There are 5 ways to turn a row about zero (a turn may also mirror it). The second row of each pair is the first, turned, with some noise. The first 50 pairs use one turn. New pairs use 3 turns, one after the other, and a turn may come again.
Some pairs, each with its turns in order after it:
[  2 -33  21 -21  46  -2  37  22   3]
[-12   4   4 -41  38 -28  11  40 -23]  K535

[-11   1 -28   3   8 -15  -2 -20  -6]
[ -6   5  -7   7 -10   2  28  -2  24]  K535

[-15   0  45  22  14  -1  -5 -14 -22]
[-11  29 -13  -1  35  18  22   8 -26]  K671

[-18  -5  17 -16  -1 -12 -12 -27   5]
[ -3   6  -8  28  -6 -11 -12   1  27]  K849

[ -4  -5 -39 -42   0  50 -14 -18 -26]
[ 24  18  19 -12 -33 -17 -33  48 -19]  K168

[ 13 -12 -40 -27   4 -17  18 -20  11]
[-24 -25   1 -19 -20   1 -16  -2  33]  K671

[ 34  19  -6 -30  18  16  -3  -2  28]
[  0 -24  45 -29  -3  -3 -16  -4  -5]  K671

[ -1  24  24   6   9  -5 -46  37 -32]
[ -9 -39 -21  40 -17  -6 -20  23 -21]  K535

[-34 -19  -2   8  -5  13 -34  -6 -54]
[-12  25  33  -2  10 -27 -12   5 -55]  K168

[-19  16  17  23  -4 -30 -22  30  28]
[ 31 -32  32  -4 -26 -18  -9 -17  24]  K849

[-25  -9   9  -8  32  32   4 -13   7]
[ 12   2  32  -2  -6   2 -14   0  41]  K253

[ 17   1 -19  60  47 -10   7  37  39]
[-39  17 -37  27 -37   0  51 -29  32]  K168

[ 27  13   6 -12 -49 -20   6  -1 -22]
[-36   3  18  -8   5  -5 -49 -10 -17]  K849

[  6  -4 -14 -35  -1   6 -24 -26 -35]
[-52 -18  11  20  -1 -14   0 -10 -14]  K671

[ 25 -38  12  24  -1 -15  31  11  -8]
[  6  19 -18  -7 -31  46   9 -13  -2]  K671

[-17   1 -20   8 -14  11  -2   2 -16]
[ -6  13  13 -21  -1 -14   5   8 -14]  K168

[-42 -11  21  18 -16   0 -61  36  35]
[ 53  13  11  33  29 -35  46 -22  18]  K671

[ 10 -52  16   3   4  24  17 -25  30]
[-22 -31   8   0 -11 -14 -41  32  35]  K253

[  5 -69  19  -1  -5  28 -30 -33 -27]
[ -6  15   2  22  48  21 -10  68  25]  K849

[ -2  12 -18   3   6  20 -33 -31 -17]
[  1   0 -10  38  -8 -13  22 -30   7]  K535

[ -5  -6   3  53  -3 -24  -7  33 -29]
[  1  -8  26  28 -30  24   1  45 -20]  K535

[-20  24 -17  38  -5 -17  28  25  -2]
[-11  12  -9 -23   9 -15  57  -8  12]  K168

[-10 -40 -31 -33 -38  17 -14   4 -25]
[ -7  45  10  -1  36  48 -17  -6  15]  K849

[-18   2 -20  32  43  23  18  -7  -7]
[-18   5  27 -31   7  24  16  -4  45]  K253

[-38 -34  23 -32  22   4  22  35  37]
[ 36   3  20 -10 -21  34 -64  12  13]  K253

[20 26 19 -8  2 -2 21 31 -9]
[-26  -4  -3   2  23  13 -30  22 -14]  K535

[-40 -17 -13  -8  48 -37   4   5  36]
[ 49  -7   5 -54  15  19 -17  12  14]  K253

[ 31   1 -13 -18  -1  20   2  -3 -15]
[ 22  21  -3  -7 -16  13 -17  12   3]  K168

[-12 -33  -6 -37  -4  46   8 -21  11]
[-26  31 -27  10   0  44  17  26  25]  K849

[-30  20  30  21   0  11   5 -43  20]
[  0  23 -27 -31  47 -21   2   9  -7]  K671

[ 42  15 -15   6 -11 -18  40   4  -6]
[-34   4   2 -34  -3 -28   1  -9 -34]  K849

[ 18  13  27 -16  46   3   7   2  43]
[-10 -11   6  17 -52 -20  45  13   0]  K849

[-11 -19  26  -9   9   0  -7 -21  38]
[ 24 -18   4   0 -17 -14 -23  31  19]  K253

[-5 15 -9 -3 10 29 36  4 20]
[ -5  -3 -28 -20 -28  14  27  -5 -10]  K849

[  5   1  29  12  -4  -9  37 -20 -43]
[ 34   4 -14  -7  25  21  20 -18 -42]  K168

[ -9  25  20   1  32   9  17 -10  17]
[ 19 -27   1  20 -18   6  27  -7   2]  K168

[ -6  31 -17   8  20  32  -8  32 -13]
[-2 39 25 14 12 30 20 -5  9]  K253

[ -4  30   0  30 -44  49   5   5  33]
[ 13 -21  42   7  10  30 -32 -51  -3]  K535

[-11 -16 -11 -37  12 -20   5 -12 -37]
[-51   1   7  26 -10   9   4  11  17]  K671

[-36   3 -17 -31  27   4  11   8  -5]
[ 24  34 -21  14 -10  11  18 -22   1]  K849

[-47  19 -18 -12 -37  -4  27  16  32]
[ 23  25 -12  -3 -10 -46 -20  27  42]  K671

[  5 -12  -4  40  -6 -11 -21   8  -6]
[  6   1  16  19 -37  13  11   8 -19]  K535

[-1  1 -3 22 12 -3 12 -7 16]
[-13   4  28  -7  -4  -1   2   0   7]  K535

[  2  17 -22 -30  -5  13   8  -7  -7]
[ 24   5  10 -13  -6  -1  -5  33  11]  K168

[ 18  49   3  46   2 -47  13 -38  21]
[  5  -4 -67 -29  -8  -7  57  16  15]  K253

[ 35 -18   7 -27  28   5  16 -17   5]
[ 27  -6 -34  25 -19  20 -24   8  -1]  K168

[ 17 -34 -14   0 -41   1  -8   6  24]
[-22  -3  -7   4   7 -19 -33  34 -32]  K253

[ 34   5  17  11  43 -17  -7 -17 -17]
[  4 -49  -6   5   5  17  35  -7  18]  K253

[ 30  27 -13  23  31 -12  -4 -21 -14]
[-44  18   6  32  -9 -11  14   2   7]  K535

[ 14  32  -3 -12 -35  26   5   6  28]
[ 24   8  11 -17  -8 -34 -36 -12 -10]  K671

New pairs, each followed by its turns in order:
[-11 -20 -14 -14 -20  -7 -16 -18  12]
[-19 -21 -11   6   9   4   5  25  20]  K671 K849 K168

[-12  -9 -14  17  22 -46  11  -9  18]
[  8   7  -7   1 -51 -15 -24  10 -18]  K253 K671 K253

[-23  13   5  -3  19   8 -26  21 -22]
[ -3  -3 -15 -43 -20  18   3  14   5]  K535 K671 K168

[ 24 -24  22 -12  -2  36  16  10  28]
[-29 -17 -23 -21  -6 -10 -41 -20  -8]  K168 K535 K671

[-31  33   7 -23  16  17  -7 -36  -5]
[ 22 -19   5 -34 -37   6  27  21 -10]  K671 K671 K849

[-24  22  12  43  47   3  -7 -27   8]
[-13  11  19 -10 -22 -28  24  52  27]  K849 K168 K168

[-46   2 -13  42 -14  -5  -9   7 -33]
[ -3  36 -26  30  27  19 -21 -34   2]  K535 K671 K535

[-15  -6   1  17   1  -9  24 -11 -11]
[ -8 -20   5  11  21  -3   9   3   9]  K253 K671 K168

[-47  18  -2  24   1   5  16   0  -2]
[ -9  25 -10  -3   6 -22   6 -29  28]  K849 K535 K253

[ -5  -7 -24  34 -10   3  -9  -6 -10]
[-19 -19  -2   7  30  11  -6 -16 -11]  K168 K849 K849

[ 19  -7 -10  28  17  -4  13  14  17]
[ 21  26 -16   8  -7  -6  20 -12 -14]  K849 K849 K253

[-26  -1 -16  16 -60 -36 -18 -31  18]
[  4  32 -56  12 -33 -25  -7 -17  30]  K535 K671 K535

[ 23 -48  -9  -8   0 -42   2  32  -9]
[-23  45  -4 -11  34  20  37 -16  -6]  K253 K253 K671

[ 31   7  33  14  12   6  25 -20  17]
[ 11   2   3 -21  39 -12 -18  37 -13]  K168 K671 K168

[ 13 -28  16  45  -2  -2  -7   2 -42]
[ 18  39 -11 -23 -11  14  18  -3 -44]  K849 K671 K671

[ 37  13   7  -5   0  11 -33  31   6]
[-56  -5  -7   5   7   8   0 -14 -18]  K849 K168 K671

[-47 -17  22  -9  -1 -24 -25 -18  -4]
[  6  30 -23  27   9  19   8 -25  39]  K168 K849 K168

[-13  35  23   6 -15  -4  19  -9 -19]
[ 22   5 -36  19  -9  29  -7  -2  -6]  K535 K671 K168

[ 12 -14 -14  -1 -18  26   4  11  -9]
[ -1  -8   4  25  -3   0 -12 -28  19]  K168 K168 K168

[  1  10  26 -13  14  23   3 -26   4]
[ 26  -7  -6  18 -18   7 -33  13   5]  K849 K849 K168

[ 20 -48   8  13 -25 -32  -2 -39 -33]
[-47 -20 -25   9  19  21  50 -25  -5]  K849 K168 K168

[ 16  14   2 -30  25  33  20  20   8]
[ -9   7 -28   1  32 -35 -21  12   7]  K849 K253 K671

[ 16  25  17 -15   0  13  17 -27   5]
[  2  -6 -28 -19  -3  23   4 -18  21]  K535 K849 K671

[-22  13   5  49  12   5  -9  26 -23]
[ -6  -2 -28   1  -6  13  57   1  -6]  K849 K253 K671

[  4  -2   3  -5 -31  15 -38 -48 -18]
[ -4 -33  -6 -19  -5  -6 -43  42  -3]  K168 K253 K849

[ 11   0 -20   7  27   7  10   8  -3]
[-4 28 -6 -2  3 15  6 16  3]  K535 K168 K535

[ 38  11 -22  -2  -8 -10 -10 -25 -14]
[-19  14  -2  -4  -5 -34  14 -30 -14]  K253 K849 K849

[-11 -12 -29 -13 -39 -27   3  -4  13]
[  1  30  37  -4  -8 -12  15 -30 -23]  K671 K253 K849

[-12   3  19  22  13 -10 -31   1 -12]
[-21   0  -1 -27 -13  -6   4  -8 -28]  K849 K671 K671

[ 11 -12 -16  26  14  18  14  -4   6]
[ 11 -24   0  10 -16  11 -21 -13  17]  K849 K168 K671

[ 31   7   7 -22 -43 -29   4 -11 -19]
[  6  10  36 -16 -23  -8  35 -14 -35]  K671 K849 K535

[ -2  -3 -22   5  12 -12   5   6  17]
[ -2   5   1 -10   6   9  14  -2 -21]  K849 K168 K535

[ 50  17  -1   4 -36 -10 -33  -4  27]
[  2   2 -47 -27 -37 -25  12 -32 -22]  K849 K671 K849

[-12 -13  25 -13  17 -15 -39 -19 -16]
[-20 -53  -4  -1   2 -19  13   3 -25]  K253 K168 K671

[-39  15 -53   6 -22   2 -30  13  -2]
[-34  -7 -11 -24  -2 -26  45 -21 -38]  K253 K849 K253

[ 28 -31 -38 -57 -23 -22 -12  24  16]
[-57 -38 -35   4  13 -21   0  37   6]  K849 K671 K535

[ 26  19  49   6  16  14 -14  33 -19]
[ 23   2  43  42  -4  10  -8  24 -27]  K849 K849 K849

[-15  29  33  16   7  15  -1  21  18]
[-19 -30   7  16 -25   4 -19  -6 -33]  K535 K253 K253

[-20  19  18  33   3  29  10   0  13]
[-10  20  -9  30  41   9  10  -8   4]  K849 K535 K535

[  2   3 -15  51  51   6  -1  35  54]
[-44 -15  23  24  33  14 -64  10  33]  K535 K253 K849

[-48   8  17 -10   3 -27 -21   4   0]
[  1 -23 -13 -15  -7  25 -34  34  -4]  K168 K535 K535

[-24 -14  21  44  27 -33  -3   1   4]
[ -3 -19   5 -27 -59 -16   8  13  -9]  K168 K535 K849

[-11  25   1  14  30 -25  10  15 -14]
[-33  12  13 -10   4  27 -24  -7  -7]  K535 K671 K535

[-28  17   2  23  18  15   3 -20  -3]
[32 22 -6 21 -6  4 25  0  4]  K849 K253 K849

[-38  12  -9  12   7   0  -4   9  -3]
[-10 -13  -6 -11  -1   0  30  25  16]  K671 K168 K168

[ 16  -5 -29 -42  11 -21  -7  -7 -14]
[  6   7 -48 -10  15  12   3 -14  25]  K671 K671 K253

[-24  31  14  33 -49  -5 -51  38   8]
[ -6  58 -12  62   1  26 -24 -11  -4]  K535 K535 K535

[-22  -5 -31 -22  40  -1  -9 -32   3]
[ 45  23  -8  24  -4  11 -30   3  15]  K535 K535 K253

[ 17 -20  -4  -2   3  11  -2 -52  37]
[  1  20   1  14   2 -17 -51 -31 -27]  K253 K535 K253

[  1  30   1  -7  27 -11 -21 -19   5]
[ -1   8  30 -15  25   6 -15  20  12]  K253 K253 K253

[-34 -29 -20  -9 -33 -45  41 -33  14]
[ 41  -3  44 -44   7  39 -32  13 -26]  K168 K671 K535

[  7 -56  -9   8  18  46   6  14  -8]
[ 22  23  11 -24  14 -59  26 -12 -10]  K671 K253 K253

